The rows are grouped in 4 ways, from coarse to fine. Each group lies inside one group of the grouping before and may be the whole of it. The rows also spread widely along 16 directions, which tell nothing about the answers.
In the rows, zero is written as 128.
Known rows, each followed by its group in each grouping:
[103 142 140 101 109 111 125 146  82 137 147 139 116 137 119 129 144 104
 120 135 139  90 123 114 132 157 130 125 146 134 104 162 142 131 147 138
 103 142 104 147 130 140 151 103 189 137 132 131  80 119 130 152 119]
k_316 dere lun k_570
[ 92 122 113  94 126  96 109 127 175  61 151 153 151  57  91 111 130  88
 146 136 221 155  88 170 172 181 135 139 157 189 139 146 165 122 115  82
  60 123  66  81 181  97 127 107 146  95 147  85  83  95 122 117  93]
k_489 romi Lub k_688
[105 143  82 106 129 181 100 189 135 137 155 157  83  87 125 125 127 118
 175 126 108 188  68 136 133 134 100 173 146 119 183 148 129 159 149  53
 107 174  67 119 115  66  94  86 148 138  97  84 118 209 215 159  74]
k_489 romi lezu k_877
[137  56  76 145 110 168  86 145 131 190 148  58  97 132 159  80 158 107
  78 203  77 111 101 101 180 125  96 139 100 208 118 122 141 171 191 116
 119 156 109 190 166  79 146 127 118 122 120 122 109 139 176 149  89]
k_316 dere Kekis k_217
[135 108  87 115 123 129 121 108 121 163 154  88 141  52  71 120 115 154
  84 138 171 103 116 142 139 171 104 125 171 159 148 114 151 124  94 152
 121 111 116 146 140 115 178 124  87 145 150 174 142 116 112 117  97]
k_316 Rosud zabe k_868
[132 119  53 109 135 208  79 143 166 109 131 141 154 122  68 106 149 106
 125 138 130 155  54 172 170 105 148 164  95 142 158 134 132 101 103 106
 150 115  89  97 116 142  78 124 123  98 171 100 118 149 157  83 115]
k_489 Tasim Zenu k_276
[117 111 150 107 125  71  87  66  98 100 190 100 143 141 159 135  82  84
  79  97 162 108 200 200 108 109 100 117  99 216  80 166 112 116 105 128
 139  46 131 115 180 118 141  97 116  77 198 114  89 160  85 140 114]
k_316 Rosud Godap k_744
[106 111  74  87 149 133 119 114 107 164 181 164 158 123  46  94 166 140
  87 121 166 101 162 126 163 136 127 113 159 176 109 133 158 109  97 146
 117  96 155 146 137 174 155 138 139 111 156 172 139  71  59 145 151]
k_316 dere Kekis k_965
[117 153 140  84 138 127 111 140 129 131  98 177 160 136  43 117 124 125
 120 130 159 143  91 145 110 160 126 142 121 121 146 155 140  94 106 143
 104 118  92 118 123 130 118 125 101 138 152 128 118 110 140  97 108]
k_489 romi bisu k_513
[144 150 135 130 126 134 110 127 109 148 165 139  87 111 136 127 120 111
 131 139 133 130 116 165 131 154 111 137 179 146 110 123 128 145 156  64
 106 168 114 145  65 132 121 101 161 132 130 131 114 199 121 150 126]
k_489 Rut dad k_437
[155 134 135 116 121 122  75 132  98  68 141 157 123 144 110 147 146  82
  69  77 156 146 177 145 126 150  92 112 176 151 114 144 140  88  74 112
 119  97 189 109  92 144 120 120 155 108 165 103  70 123  88 137 162]
k_316 dere lun k_856
[ 71 133 118  96 113  82  95 133 133 125 139 165 158 109  75  84 125  95
 116 116 187 157 157 140 110 153 123 132 160 155 114 135 168  69 147 116
  80 129 108  99 149 100 146 119  82 129 174 123 120 107 102 135 134]
k_489 Rut dad k_673
[139 141 174  99 144 114 113 170 130 134 135 129 110 132  99 109 132 121
 138 109  94 182 153 140 109 121 144 134 158 164 130 123 130 128 167  72
 113 169 126 139 117  88 133 132 120 123 164 105 101 180 107 134 127]
k_489 romi Lub k_723
[143 104 148 126 110 135 136 110 115 214 133  82 125  91 138  93 110 123
 125 180 139  63  63 160 174 163 141 130 117 167  98 132 132 144 184 147
 136 151  90 167 120 109 175 129 139 119 145 151 138 135 134 102  66]
k_489 romi lezu k_798
[144 126 111  82 156 159 125 160 128 171 124 181 119 117  49  79 180 145
 118 108 153 166 140 106 180 140 151 124 182 148 150 107 169 122 129  88
 128 142 153 128 103 128 133 152 155 101 102 131 165  94 103 135 112]
k_489 Rut Kanoz k_946
[120 117 151  78 138  87 124  99 101 170 140 144 130 136  88  92 129 131
  73 119 184 132 196 114 122 150 116 108 140 187 112 135 154 137 122 136
 107  91 139 150 173 106 171 129 118 112 115 152 153  87 101 153  93]
k_489 Rut Kanoz k_597
[136 138  76 116 154 157 108  91 161 112 166  58 147 149  94 108 124 128
 119 155 105 139 140 175 114  88 176 144 101 181 133  96 122 149 143 104
 135 129  96 144 151 150 100 118 130 118 196 117 121 198  97  93 159]
k_489 romi bisu k_713
[ 92 134  83 100  84 153  97 208 114  74 116 147 145  92  60 118 147  95
 133 125 142 150 105 127 173 134 167 128 170  84 141 142 190  61 163  93
 144 188  72  68 105 136 127  99 161 150 205  76  65 116 120 124 172]
k_489 Tasim suzu k_471
[ 82 133  56  88 132 144  81 115 115 141 160 200 108 164 107  74 160  80
  91 119 192 147 159 113 151 132  89 144 138 147 119 146 164 119 120  88
  95 100 139 106 123 143  96 111 171  93  81 106 156 120 151 174 127]
k_316 dere vudis k_97
[122 128 135  94 146 112 168 139 117 184 128 117 115 110 133  73 113 160
 197 114 124 165 143 155 170 121 154 141 145 149 173 122 153 141 215  69
 162 130  78 102 196  74  99 102 143 100 100  87 182 156 141 133  66]
k_316 Rosud Godap k_668
[105 149 115 101 117 115 106  67 145 101 132  74 152 127 109 126  81 101
  96 166 185 106 101 165  79 149 135 149  74 151 132 141 126 144 104 154
 103  98  47 129 177 124 130  95 120 133 162 127 112 158 163  87  94]
k_489 romi Lub k_688
[124 138 138  69 123 160 114 188 124 154 123 160 152  47  42 131 147 136
 138  65 157 145  77 129 131 146 168 137 159 107 175 144 131  87  66 162
 143 122 126 113 110  94 184 151 120 115 158 148 112 101 141  94  59]
k_489 Rut Kanoz k_946
[105 128 131 130 155 144 109 153 123 210 145 190 147 180 132  88 160 117
 181 109  53 144  75 155 110 114 111 175 116 159 131 155  87  92 164 149
  99 112 168 161 124  94  87 151  86 103 127 131 133 157 143 101  93]
k_316 Rosud Godap k_668
[106  94  88 108 116 129 107 141 126 153 136  66 138 117  99  91 135 124
  94 150 116 128 143 108 137 119 138 134 116 175 141 122 156 129 158 143
 130 128  99 145 197  87 158 126  95 133 159 126 119 121 137 127 103]
k_316 Rosud zabe k_868
[ 94 130  63 105 141 174 101 129 128 147 177 148 128 152 118  98 166 103
 140 125 118 138 113 134 140 100 152 158 110 157 133 137 125 140 132 119
 115 116 123 140 142 133 102 120 173  96 119 120 127 151 145 130 113]
k_489 Rut Kanoz k_597
[ 97 139 100 105 100 143  88 138  88 129 127 119 146 147 138 105 106  83
 132  76 131 139 148 165 111  90 138 147 102  91 144 154 133  56 141 143
 184  91 126  73 139 112 101 101 134 107 182  84 124 165 154 110 118]
k_316 dere vudis k_97
[131 106 131 133 121  95  93  75 117 112 185 131 117 107 152 133 127  90
  64 122 187 110 163 152 129 181  67 114 162 217  87 143 127 148  89 128
  70  85 169 163 144 109 164 114 137 110 127 137  97 118  95 148 115]
k_489 Tasim suzu k_471
[106 155 136  66 139 136 128 151  82 178 151 138 124 142  65 139 122 152
 109 125 112 106 128 110  80 119 126 136 106 122 134 167 115 150 107 152
 134 124  81 166 135 142 153 104 135 152 140 171 114 156 151 157  95]
k_316 dere lun k_856
[172 132 173 132 128  83 140  81  99 110 121 120 152 135 121 129 112 118
 117 123 168  92 135 197 161 174 125 106 163 163 101 136 141  95 132 131
 134  88 145 117 127 162 112 112 157 106 169 119 102 104  60  93 140]
k_316 dere lun k_570
[125 131  79 157 118 154  85  88 117 128 162 122 117 138 153 126 139  85
  94 139 145 112 111 139 106 173  79 148 154 148 124 127 124 133 102 153
  76 118 168 168 103 120 124 118 150 139 112 135 116 152 142 110 133]
k_489 romi Lub k_723
[137 135  85 105 127 160 104  75 142 181 142  83 160 108  87  77 120 124
 101 117 166 115 120 171 118 110 174 141 116 139 132  88 127  93 112 162
 164  98 137 122 112 138 146 148 105  97 176 158 186 154 110  66 109]
k_489 Rut Kanoz k_597
[111 130  54 134 112 172 110 151 121 142 140  99 120 103 129 101 136 120
 151 122 115 159 121 128 134 137 130 150 165 105 177 106 154 115 165 114
 133 160 125 123 129  87 113 105 144 149 133  97 144 168 154 112 129]
k_489 romi lezu k_877
[103 108 117  75 126 110 117 114 120 172 152 121 166  68  57  84  91 137
 110 129 189 111 139 181 160 124 150 115 123 164 116 141 162  90 140 130
 159 110  75 100 157 123 173 117  88 108 204 147 157 112  87 124  98]
k_489 romi bisu k_513
[105 138 114 101 127 123 122  50  99 193 130 123 153 192 105  70 120 103
  76 159 181  64 147 142 119 135 145 127  85 148  80 133 146 114 141 186
 131  91 130 150 131 173 140 131 151 108 141 161 177 106 104  96 129]
k_489 romi Lub k_688
[104 156 139  80 147 110 129 138  86 157 144 206 141 151  67 107 121 133
 142  98 146 131 148 163 137 125 124 131 154 123 116 160 146  83 143 100
 140 113 114  97 103 161 105 110 136 112 156 129 140 134  87 146 137]
k_316 Rosud Godap k_744
[164 121 100 123 124 162 134 128  68 188 108  94 136 104  76 110  92 174
 101 106 124 138 173 148 128 135 110 115 174  83 176 104 164  80 133 145
 205 125 151 125 106 118 135 112  93 164 166 150 192 143 101 107 141]
k_489 romi Lub k_688
[123 134  84 109 124 151  86  89 117 175 144 130  92 176 114  60 143  85
  63 177 164 110 158 122 156 127 127 125 131 157  73 104 168 140 182  82
 119 163 122 141  74 162 129 125 172 111 122 125 165 159 117 151 156]
k_489 romi bisu k_713
[127 130 114 112 118 107  79  75 135 117 153 104 123 123 120  99  98  89
  66 139 190 135 170 162 112 145 101 125 133 183  97 118 145 124 125  98
 105 115 121 119 122 115 144 112 112 113 167 118 133 166 109 132 133]
k_489 romi lezu k_798
[175 102 133 128 141 165  82 180 146 143 104 115 116 154  91 102 147 124
  98 139  56 196 123 132 127 109 114 145 128 172 150 111 130 117 159  80
 134 159 136 153 114  81 103 143  65 128 165 106 103 170 143 118 126]
k_489 Rut dad k_673
[142 131 154 110 125 123 113 148 120 123 110 118 119 134 107 121 121 115
 119 144 119 146 122 139 132 149 129 129 134 146 135 139 144 132 160 103
 120 152  95 135 135 102 124 112 134 137 147  99  96 146 138 120 113]
k_489 romi bisu k_513
[129 135 150  69 164 155 105 213 127 155 146 184 124 110  37 125 133 149
 149 105  77 190 112 152 127  94 135 144 138 152 150 157 121 119 133  66
 137 162  92 128 103 103 124 127  89 125 180 122  98 176 126 153 106]
k_489 romi bisu k_713

New rows, each followed by its group in each grouping:
[150 114  68 129 133 161  63  82 156  98 123 109 125 184 102  88 125  93
  50 177 144 162 146 151 135 117  92 144  93 184 119 111 149 130 134  80
 123 111 106 124 130 140  71 110 100 117 149  96 138 165 140 118 157]
k_489 Tasim Zenu k_276
[ 79 191 132  81  99 139  85 149 128 153 104 136 127 167 116  87 123  69
 148 107 125 134  86 133  66 100 178 176  89  74 121 137 115  79 169 133
 136 157  80  90  82 116 119 127 136 114 167  97 122 209 188  90 101]
k_316 Rosud Godap k_744
[163  80 153 130 129 121 129 116  84 163 104 118 113 195 124 104 134 124
  65 198 112 100 147 118 179 156  94 109 104 194  99 151 164 163 182 119
 130 122 110 183 167 130 117 110 144 131 109 127 111  84 124 149 114]
k_489 Rut dad k_673
[125 116 144 147 126 127 125 153 111 198 138 143 137 129 124  95 129 122
 165 163  78 111  74 169 152 148 119 142 153 153 101 138 129  96 214 122
 109 174 125 159  96 108 124 127 102 141 171 132 118 151 104 110 127]
k_489 romi lezu k_877
[126 126 129 106 136 133  83 110 154 166 172 103 123 117 103 128 123 114
  83 167 118 103  68 144  80 138 100 157  97 200 103 141  86 164  99 140
  75 128  91 188 117 112 166 136  78 124 155 172  91 189 156 120  79]
k_316 Rosud Godap k_744
[ 77 146  84 119 103  89  91  87  89 150 110 127 165 162  94  93  85 117
  76 124 172 143 192 122  39 158  53 141 132 100 146 136 158  57 129 181
 101  80 130 117 171 101 117  92  36 184 149 138 167 125 146 122 147]
k_316 dere vudis k_97
[133 168 140 135 142 107 128  79 105 145 156 144 132 152 111 133  98 136
 124 137 133 116 133 182  77 159  92 139 156 141 107 133 110 125 135 119
  96 119 127 158  96 153 102  98 114 156 148 150 131 185  96 118 155]
k_489 Tasim suzu k_471
[142 116  93 131 160 158  96 103 160 178 149 129 129 169 107  67 170 112
 107 153 110 145 123 141 139 125 128 146 133 200 112  95 126 136 155 111
  91 134 172 173 114 124 110 161 113 101 129 132 155 148 106 104 137]
k_489 romi bisu k_713
[ 87 148 122  84 118  88 102  75 101 115 181 130 128 143 136 106 128  75
  94  99 208  93 186 148 118 131 142 119 125 171  81 148 136 124 110 135
 110  81 131 113 152 151 151 107 193  83 146 123 114 129  99 147 124]
k_316 dere lun k_570
[104 110  54 128 159 152 116  89 125 188 182 124 139 171 121  84 174 131
 108 142 117 113 146 112 119 129 104 147 125 191 129 120 121 150 123 161
  84  88 179 194 170 134 116 139 132 116  95 161 157 122 117 129 126]
k_316 dere vudis k_97
[ 97 135 180 108 114  58 136 105 140 173 141 163 144  72 128  76 110  91
 168 140 211 100  81 186 163 197 138 130 171 177  81 141 149  98 188 111
  69 144 100 110 123  95 164 127 129  98 148 124 132 107  93 108  77]
k_489 romi lezu k_877
[ 87 142 149  86 123 121  95 148 142 175 152 136 154  84 103  92 112  97
 163  93 138 137  92 179 104 109 168 153 113 149 119 143 106  81 146 139
 124 132 104 111 125  79 165 141  87  98 198 125 123 169 134  97  72]
k_489 romi bisu k_713
[122 123 107  97 124 157  63 149 131 135 124 143  94 164 132  74 133  74
  98 106 130 195 167 127 127  95 117 148 114 149 134 124 147 114 153  67
 141 138 136 100 116  80 104 124 130  89 132  71 145 179 169 144 113]
k_489 romi Lub k_688
[143 152 143 132 129 143 134 133  93 172 103 133 146 118 116 138  96 152
 166 101 105 142  84 167  88 154 108 157 138  88 183 142 109  97 126 164
 146 104 120 137 127  88 100 106  90 158 128 132 146 161 167  81  78]
k_489 Rut Kanoz k_946
[143 136 109  91 150 155 145 135  71 108 155 181 147  87  53 174 136 158
 124  75 175 112 134 155 167 170 124 107 181 111 169 169 150 118  39 151
 152  78 146 122 122 170 133 104 196 127 132 145 108  75  88 125 120]
k_489 romi bisu k_513
[104 145  81 123 128 135 102  75 149 140 147  76 118 154 144  87 126 101
 108 153 149 139 140 123  78 139 124 158 109 159 141 104 130 161 144 133
  84 124 114 159 166  96 120 116 133 132 107 119 153 177 164 107 110]
k_489 romi Lub k_723
[132 121 155 116 125 107 114 115  88 120 155 142 124 157 136 134 163  92
  85 111 143 108 164 117 132 160 125 111 150 182  94 152 130 139 109 155
  93  99 181 170 140 130 157 131 184 108 123 132  76  91  93 133 121]
k_489 Rut Kanoz k_597
[116 153 101  96 108 130  99 109 129 123 131 132 146 106  68 115 134 103
  86 132 193 100  98 134 118 170 133 134 148 120 120 127 148  99  90 150
 102 123 109 118  97 158 153 127 139 133 160 146 109 115 125 101 129]
k_316 dere Kekis k_965
[146 112  96 104 132 159  95 111 125 169 121 126 105 145  85  95 108 137
  60 176 143 146 128 129 133 134  75 139 104 160 135 128 150 155 136  89
 132 126  81 149 129 114 114 103  91 139 112 131 165 159 173 151 106]
k_489 Tasim suzu k_471
[101 154 160  99  84  84 107 140 111 112 118  87 129 104 132 117  91  88
 135 128 153 123 120 154 101 142 146 135 128 119 118 144 141  96 175 117
 127 149  56  94 146  96 146  90 131 137 186  95  82 170 151 120 104]
k_316 dere lun k_570
[143 153 150 107 144 121 130 105 116 152 144 105 133 145 130 115 115 129
 147 101 120 126 136 174 106 116 148 140 119 151 133 129 104 127 138 124
 147  99 128 133 140 126 109 117 142 103 150 122 133 178 119 106 101]
k_316 dere lun k_856
[120 137 106 107 145 189 141 172 120 148 123 128 128 157 113 126 147 134
 185 149  68 131  52 135 153 116 167 166  83 123 170 158 118 161 159 125
 143 142  70 150 155 119  82 107 186 126 118  97 103 156 186 104  84]
k_489 romi lezu k_798
[114 168  98 106  98 147 120 117 137 153 131  63 149  82 123  86 136  99
 160  83 165 108 103 154 116 126 216 146 151  88 147  85 132  78 143 161
 159 140 130  92 108 126 154 140 172 103 176 119 146 165 123  57 108]
k_316 dere lun k_856
[150 109  80  85 138 134 101 145 163  78 146 102 149  46  43 110 151 137
  93  82 191 187 170 136 160 143 143 111 193 176 179  91 172 103  70  90
 129 107 141  87 165 106 151 137 114 101 172 111 120  98  82 119 128]
k_316 dere lun k_856
[138 121  76 112 151 163 112 153  97 142 173 118 130 106  41 139 124 174
  91 127  97 157 175 132 110 121  98 121 182 141 157 118 150 122 104 106
 140 149 133 158 111 140 136 108  92 174 184 162 126 162  78 153 179]
k_489 romi Lub k_688
[195  97 141 163 161 157 151 162 122 177 127 133 116  98 102 131 140 179
 157 167  64 144  63 159 178 184  81 136 195 169 164 122 131 149 163  94
 107 165 140 192 110  99 102 126 105 159 114 141 120 136 112 112 110]
k_489 romi Lub k_723
[147 133 127 126  86 133  99  99 103 166 109  97 105  60 141 108  89 103
  86 109 207 122 123 141 117 196  88 128 178 100 149 110 153 102 111 146
 133 128 141 115  91  73 176 116 119 138 116 134 168 145 163 103  74]
k_489 romi Lub k_688
[ 91 159 120  94 127 137 101 137 106 127 138 155 181 135  62 142 132 116
 121  69 137 131 125 140  51 130 143 147 120 106 152 155 110  70  54 208
 118  82 149 133 132 129 143 133  97 140 187 159  98 121 122  86 121]
k_489 Rut dad k_673
[ 72 147  71 111 113 147 105 128 142 138 162 158 148  75 107 103 131  93
 168 124 183 121  61 163 141 163 139 161 150 122 138 140 141  98 129 130
  88 136  94 103 117 114 130 111 149 119 144 118 126 139 148 105 101]
k_489 romi lezu k_798
[162 126  99 129 152 151  94 101 148 120 169 103 149  85  77 143 131 142
  94 107 135 146 129 168  98 153 106 132 169 175 153 107 110 122  56 143
 102 104 172 161 112 121 145 140  86 132 175 158 115 157  88  91 136]
k_489 romi bisu k_513
[ 76 142  61 113 113 139 115 127 108 146 196  91 106 113 136 116 155 113
 123 141 131 101 142  98 110 137 137 140 155 144 124 126 138 166 147 130
  90 155 106 165 146 130 155 100 190 147 121 139 103 160 137 158 133]
k_316 dere Kekis k_217
[158 118 141 163 123 107 111  94 112 141 140  66 121 171 207  93 131  92
 136 110  92 135 176 167 127 124 126 131 146 178 112 101 119 112 195 118
 136 112 190 142 150  94  98 123 144  99 146  86 123 174  99 103 135]
k_316 dere lun k_856
[150 112 151 124 118 128  99 121  97 109 113 132 119 174 143 136 130  91
  83 141 126 127 127 134 136 150 100 130 103 164 121 165 130 141 123 136
 121  95 125 148 154 110 111 105 153 118 117 101  80 115 159 125  96]
k_489 Rut Kanoz k_597
[106 156  82 127 127 116 112  69 134 145 113  92 156 168 133  82 102 121
 132 117 143 156 150 152  62 132 115 163 113 122 170 105 130  95 148 156
 119  82 125 114 179  95  81 111  80 135 129 109 181 171 155  74 121]
k_316 Rosud Godap k_668
[124 114 132  87 118 110  93 103  96 120 115  75 138 180 106 102 103 105
  45 123 144 142 230 114  94 106 131 110  79 166 120 136 154 125 132 147
 160  91 122 132 189 102 152 114 112 123 178 108 126 129 121 132 131]
k_489 romi lezu k_798
[ 88 165  92 119 119 103 100 107 134 108 150 140 127 125  91 113  97 110
 118 171 167 149 129 150  85 170  87 148 160 136 120 127 156 123 160  80
  58 163  64 122 116 125 107  80 104 174 153 119 119 182 131 145 160]
k_489 romi lezu k_798
[148 159 125  67 172 148 124  72 126 175 128 148 148 183  40  84 109 145
  93 134 160 120 150 182 128  92 166 130  86 151 111 122 133 124 118 111
 173  93 102 122 100 194 100 132 130  92 166 148 188 155  90 103 135]
k_489 romi bisu k_713
[ 84 131  61  89 145 168 110 142 143 118 169 163 125 132 106  99 146 107
 168 139 142 158  95 155 169 102 155 164 100 158 153 152 143 154 147  66
 121 125  52 104 169 131  72  90 182  92 115  88 123 155 168 148  95]
k_489 Rut dad k_437
[ 94 142 130  79 112 167 101 175  98 119 128 116 126 170 134 115 133  76
 150  95  92 136 124 137 129  65 202 150  62 109 135 168 123 112 154 133
 185 131  90 100 146 116 114 111 200  89 177  72  84 169 168 111 100]
k_489 romi Lub k_688
[126 131 134 119 147 154 115 171  86 171 115 193 132 171 125 106 106 130
 185  86  67 187 125 179 131 100  94 158 119 108 169 167 122  82 173  97
 170 110 135 104 127  83  50  98 100 121 138  81 152 173 158 127 104]
k_489 romi lezu k_877
[144 177 116  90 129 147 132  96 108  80 147 144 124  97 103 153 117 114
 135  88 208 115 111 180 150 153 167 131 154 102 149 139 139 135  72 107
 152  95  98  87  99 173 108  92 234  97 124 107 116 144 124 104 105]
k_489 Rut Kanoz k_946
[122 147  93 116 159 129 122 118 105 114 184 200 117 140  69 156 164 138
 100 146 152 108 119 122 129 191  68 131 198 161 118 154 138 156  78 110
  48 123 140 174  93 184 114 107 170 150  97 164  87 118  91 163 159]
k_316 Rosud Godap k_744
[ 88 151 122 128 126  99 162 105  88 184 131 126 152 144 114 108 110 146
 161 153 130 100 125 132  95 176 117 138 149 113 138 140 144 120 183 173
  93 132 108 165 163 115 125  96 124 178 123 148 150 122 118 109 125]
k_489 romi lezu k_877
[123 122 108 162 155 134 130  81 133 210 164 163 153 157 130  90 143 126
 153 177 111  87  60 179 137 172  90 156 143 184  96 132 108 123 165 153
  61 122 160 194 105 140  98 136 107 128 121 166 152 134  99  94 125]
k_489 romi lezu k_877
[ 90 108 111  84 102 117 119 166  97 197 146 111 121  56 102  89 105 136
 132 127 151 129 132 122 144 136 116 128 148 135 145 143 162 111 174 116
 142 149  69 116 168  68 177  99  98 140 145 135 149 134 155 167  67]
k_316 dere lun k_856
[144  90  59 122  82 147 101 104 103 121 109  62 118  94 124  90 123 104
  59 157 201 106 149 119 197 163 114 109 147 134 144 108 200 115 142 127
 162 117 102  99 162 121 144  98 164 124 128 103 144  89 146 127 117]
k_316 dere lun k_570
[ 87 166 168  75 131  73 129  95  79 185 148 120 150 151 104 101  62 131
 132  82 138 119 188 182  58  88 143 138  96 129 111 152 115  88 154 146
 169  83  94 105 155 117 139 101  80 118 192 142 163 188 107 128  99]
k_316 Rosud zabe k_868
[138 163 166 107 133 124 154 121  86 133 129 118 140 125 117 153 107 135
 162  98 129 106 117 170 111 149 161 129 137 110 147 152 117 127 123 157
 150 111 115 136 134 131 128 105 176 133 151 124 105 146 117  91 100]
k_489 romi bisu k_713
[137 124 114  98 139 165  92 124 140 154 123 188 139 127  84  93 127 108
 123 124 163 144  73 185 173 126 116 152 107 151 128 152 132  96 116  98
 144 100 104  95 100 132  90 126 114  85 142 113 151 136 147 107  87]
k_489 Tasim Zenu k_276
[152 133 155 102 163 116 147 123 120 148 132 125 143 137  62 123 101 170
 129 155 107 139 126 171 124 136 125 129 129 168 138 139 133 143 147 100
 131 129  83 155 147 135 110 109  98 145 166 142 126 152  95 120 125]
k_489 romi Lub k_723
[133  91 130  82 148 144  98 154 111 196 151 175 117 129  57  89 146 140
  71 141 128 142 150 119 165 121  94 118 131 198 103 150 146 131 133  97
 128 129 128 158 120 117 157 137  89 114 142 158 143 113 106 173 105]
k_489 Tasim Zenu k_276
[ 98 113  81  84 129 174  77 147 151 137 187 134 144  84 100  98 173  90
 117  54 155 148 135 136 140  95 173 141 130 174 136 127 118 105  72 144
 134  98 176 118 136  98 174 160 146  62 169 122 120 130 117 112  95]
k_489 Tasim suzu k_471
[118 143  93 142 129 133 131  78 124 173 137  88 162 153 108  96 129 132
 125 155 128  98 118 149  94 149 144 145 129 138 128 104 130 113 152 176
 109 119 131 169 140 144 120 125 112 149 151 162 150 140 106  77 141]
k_489 Rut dad k_673
[111 173 149  86 103  96 145 167 142 171 110  93 121  65  74  71 129 134
 169 131 153 141 111 124 128 156 201 132 200  99 132  81 168  96 221  80
 118 222  68 100  96 107 171 131 134 147 175 121 137 163 107 109 125]
k_316 dere Kekis k_965
[ 77 155  86 125 128 103 110  43 121 124 166 123 190 165 119 121 118  99
 118 133 175  75 113 172  66 153 113 152  94 153 112 152 106  98  85 215
  75  46 126 146 179 159 107 106 119 129 155 156 119 120 120  81 131]
k_316 dere lun k_570
[116 149 149  72 156 116 119 124 122 133 169  99 148 185  69 122 172 125
  90 109 101 109 178 104  72  95 188 120 104 192  97 132 103 148  99 166
 107 110 152 187 154 164 166 154 159 109 182 163  76 135  73 121 148]
k_316 dere lun k_570
[ 79 159  66 137 117 169  99 163  94 165 174 152 105 145 149 121 141 104
 173 133  75 127  85 133  97 123 100 173 148  93 138 148 113 118 172 114
 101 165 108 146  92 124  86  86 155 162 121 121 112 210 177 152 134]
k_316 dere lun k_856
[147 127 129 130 156 151 110 140 127 125 135 133 162 144  95 139 132 134
 141  96  80 160 113 168  94 126 117 151 127 152 166 142 100 103  94 155
 125  95 163 154 141 103 100 134  89 129 170 127 102 148 117  80 122]
k_489 romi Lub k_723
[142 119 120  99 136 136 107 135 159 168 132 112 119 106  73  86 135 131
 105 170 134 132  90 140 151 138 133 141 140 176 120 108 143 135 161  83
 112 163  82 139 107 121 142 140  99 116 152 138 132 161 126 121 104]
k_316 Rosud Godap k_744
[143 129 140  77 145 126 123 150 123 112 123 126 167 105  38 127 133 150
 111  81 141 167 159 142 116 122 164 118 143 148 167 128 142  97  83 141
 150  95 132 116 163 114 145 137 102 119 185 132 110 102  90  99 115]
k_489 Rut Kanoz k_597
[ 67 134  71  81  93 112  63 131 123  82 144 134 138 127  97  89 146  60
  74 101 204 150 188 103 117 129 128 125 140 140 119 135 177  81 115 121
 103 114 121  79 159 116 147 111 145 111 161  93 103 108 129 149 146]
k_316 dere lun k_856
[104 137  79 154 119 112  89  88 145 107 162 132 122 124 148 112 141  81
 115 146 165 126 102 149 116 183  80 157 173 170 118 121 136 126 127 117
  41 119 140 138 127 113 108 113 127 129 111 115 106 148 136 117 129]
k_316 Rosud zabe k_868
[ 53 120  61 105 135 128  85 131 136 141 167 179 163 164  91  73 156  94
 133 139 132 158 135 134 119 109 122 157 113 171 119 145 147  92 157 126
  77 111 115 124 175 115  97 118  98 117 149 116 128 118 127 138 139]
k_489 Rut Kanoz k_597
[ 88 103  95 128 100 132  93 144  91 197 150 143 124 150 144  65 145  86
 123 153 118  99 122 133 168 122 112 136 135 149  84 143 154  84 211 125
 124 150 128 132 118 120 131 116 135 117 149 122 134 130 127 152 132]
k_316 dere lun k_570
